The first 4 rows are patterns. Each new row is the sum of 2 different patterns, raised or lowered, with some noise. Before adding, each is slid sideways (what falls off one end comes back at the other) and multiplied by a number that may be negative. Names go in the order of the patterns.
In the rows, zero is written as 100.
Some rows, each with the names of its patterns after it:
112; 90; 84; 93; 102; 91; 122; 81; 116; 100; 100; 84; 80; 81; 86; 90; 101; 83; 87; 106; 89; 112; 118; 106; 106; 100; 111; 78; 108; 95; 92; 101; 88; 103; 90; 109 | J
103; 119; 81; 92; 99; 114; 80; 91; 86; 80; 121; 88; 117; 101; 111; 104; 97; 122; 83; 109; 85; 97; 88; 93; 98; 111; 105; 114; 107; 118; 91; 112; 111; 83; 88; 117 | K
88; 110; 86; 79; 88; 113; 117; 95; 87; 106; 120; 96; 108; 117; 99; 115; 81; 113; 98; 101; 90; 118; 88; 104; 99; 87; 108; 96; 108; 118; 113; 99; 80; 87; 96; 111 | N
117; 101; 78; 81; 118; 95; 78; 79; 112; 92; 107; 111; 93; 96; 98; 94; 79; 90; 117; 114; 108; 107; 84; 96; 79; 114; 80; 91; 116; 110; 105; 120; 109; 90; 82; 88 | S

New rows, each followed by the names of its patterns:
102; 109; 123; 105; 83; 101; 128; 102; 122; 107; 97; 116; 94; 102; 97; 98; 84; 130; 87; 116; 103; 99; 111; 98; 122; 110; 119; 94; 85; 84; 96; 110; 100; 115; 98; 89 | K N
68; 74; 74; 85; 78; 91; 66; 93; 61; 78; 82; 49; 61; 82; 79; 95; 50; 56; 67; 86; 49; 76; 48; 60; 92; 60; 78; 61; 71; 69; 64; 92; 47; 73; 62; 64 | J K
99; 80; 101; 90; 76; 91; 104; 109; 98; 108; 93; 90; 73; 103; 84; 86; 122; 94; 110; 112; 104; 80; 73; 77; 102; 93; 82; 74; 105; 96; 76; 88; 117; 97; 106; 105 | J S
89; 97; 81; 94; 72; 104; 84; 85; 97; 109; 74; 92; 79; 96; 100; 91; 86; 113; 103; 101; 92; 71; 98; 86; 83; 89; 83; 82; 71; 109; 94; 98; 87; 103; 107; 91 | K N
109; 119; 71; 93; 96; 77; 115; 118; 104; 110; 117; 117; 60; 91; 85; 84; 114; 89; 120; 75; 124; 117; 72; 74; 85; 81; 81; 126; 97; 123; 81; 96; 103; 96; 62; 90 | J S
164; 107; 155; 139; 118; 112; 164; 123; 153; 115; 112; 139; 140; 123; 141; 131; 114; 131; 108; 143; 143; 129; 144; 116; 130; 103; 152; 135; 124; 107; 132; 148; 136; 144; 160; 137 | K N
92; 110; 101; 125; 121; 104; 118; 99; 127; 95; 111; 109; 102; 117; 107; 121; 118; 115; 117; 112; 110; 120; 95; 91; 126; 109; 127; 105; 110; 106; 107; 86; 99; 104; 87; 131 | K N
93; 83; 97; 101; 100; 107; 86; 117; 80; 84; 92; 77; 92; 65; 77; 93; 89; 65; 89; 73; 88; 128; 89; 112; 94; 114; 76; 98; 107; 73; 102; 71; 94; 74; 96; 104 | J K
115; 114; 85; 96; 90; 105; 93; 108; 141; 131; 83; 106; 109; 143; 106; 116; 114; 145; 111; 130; 125; 83; 128; 98; 111; 106; 122; 122; 77; 119; 96; 121; 126; 124; 134; 103 | K S
65; 60; 70; 52; 70; 43; 74; 43; 61; 60; 78; 40; 71; 68; 63; 89; 71; 76; 65; 50; 63; 55; 93; 77; 67; 59; 73; 60; 77; 93; 87; 50; 43; 69; 81; 56 | J N
100; 81; 88; 105; 84; 111; 96; 111; 103; 113; 122; 87; 101; 100; 83; 107; 102; 125; 104; 84; 94; 119; 119; 94; 110; 132; 126; 103; 105; 105; 99; 97; 98; 114; 111; 136 | K S
101; 99; 74; 88; 80; 114; 86; 94; 115; 104; 85; 117; 95; 109; 110; 99; 98; 83; 88; 98; 106; 119; 118; 86; 101; 100; 89; 114; 132; 127; 101; 94; 111; 113; 105; 89 | J N
105; 109; 113; 129; 116; 111; 131; 87; 126; 110; 116; 93; 94; 113; 101; 116; 89; 121; 103; 106; 114; 100; 111; 97; 99; 102; 100; 104; 108; 98; 121; 125; 91; 108; 90; 111 | K N
112; 95; 91; 77; 78; 96; 114; 100; 100; 92; 83; 112; 69; 87; 89; 95; 105; 113; 112; 107; 82; 107; 113; 96; 91; 84; 88; 98; 80; 95; 79; 103; 89; 98; 100; 93 | J S
126; 92; 126; 104; 101; 115; 125; 143; 125; 109; 107; 125; 140; 114; 127; 134; 141; 87; 140; 97; 105; 121; 133; 134; 140; 146; 133; 100; 118; 121; 106; 141; 110; 120; 97; 129 | J S
105; 74; 102; 83; 99; 80; 97; 92; 87; 105; 77; 86; 89; 84; 83; 88; 111; 85; 103; 72; 97; 81; 109; 116; 109; 87; 81; 92; 109; 91; 70; 98; 75; 65; 87; 73 | J N
120; 107; 94; 103; 107; 100; 84; 90; 86; 75; 106; 88; 87; 113; 117; 89; 83; 73; 106; 97; 104; 87; 122; 94; 117; 114; 69; 98; 77; 82; 81; 97; 106; 85; 100; 88 | K S
79; 83; 72; 89; 112; 109; 101; 99; 75; 94; 79; 95; 78; 75; 91; 92; 90; 104; 90; 91; 70; 83; 104; 88; 77; 73; 107; 80; 66; 78; 106; 86; 92; 102; 73; 94 | J S
91; 92; 70; 76; 102; 102; 85; 93; 106; 105; 90; 112; 99; 77; 82; 103; 84; 103; 87; 94; 96; 109; 67; 84; 67; 85; 101; 76; 116; 101; 106; 109; 96; 105; 67; 94 | K S
89; 92; 100; 105; 108; 125; 69; 106; 116; 81; 98; 75; 71; 86; 114; 98; 100; 68; 80; 132; 105; 89; 100; 124; 118; 80; 118; 77; 91; 92; 96; 88; 97; 115; 113; 81 | K S
110; 70; 101; 101; 65; 78; 73; 54; 68; 92; 113; 102; 73; 76; 112; 92; 81; 104; 111; 90; 62; 95; 88; 70; 76; 89; 79; 76; 102; 82; 83; 62; 78; 78; 104; 74 | N S
117; 108; 97; 94; 97; 107; 106; 101; 63; 117; 77; 84; 99; 97; 131; 103; 110; 106; 105; 99; 118; 89; 107; 97; 76; 96; 86; 83; 77; 117; 107; 112; 107; 88; 118; 87 | J N
110; 89; 97; 114; 106; 104; 104; 124; 96; 89; 87; 90; 95; 106; 106; 113; 93; 122; 102; 79; 88; 97; 79; 104; 97; 121; 110; 87; 91; 108; 104; 78; 98; 118; 109; 84 | J S
101; 86; 86; 84; 104; 94; 107; 99; 63; 84; 93; 101; 119; 79; 70; 73; 103; 79; 73; 58; 72; 101; 63; 104; 74; 113; 81; 84; 107; 77; 81; 82; 81; 76; 91; 78 | K N
80; 89; 58; 94; 57; 71; 79; 71; 96; 81; 103; 82; 96; 96; 75; 97; 82; 69; 80; 62; 81; 61; 97; 83; 67; 84; 87; 73; 75; 86; 84; 102; 85; 73; 87; 73 | J K
74; 86; 103; 104; 83; 108; 99; 66; 63; 87; 100; 97; 56; 66; 99; 91; 56; 63; 84; 66; 103; 86; 90; 82; 91; 84; 67; 91; 87; 101; 80; 90; 64; 77; 68; 102 | K S
105; 94; 116; 100; 114; 101; 102; 117; 82; 110; 93; 83; 93; 96; 118; 104; 109; 101; 104; 84; 107; 116; 105; 106; 78; 115; 110; 96; 76; 92; 82; 81; 95; 92; 105; 84 | J N
101; 92; 75; 90; 102; 88; 79; 87; 116; 87; 79; 57; 121; 75; 101; 104; 98; 105; 107; 98; 81; 84; 124; 117; 98; 109; 69; 77; 69; 103; 77; 78; 126; 98; 104; 118 | J S
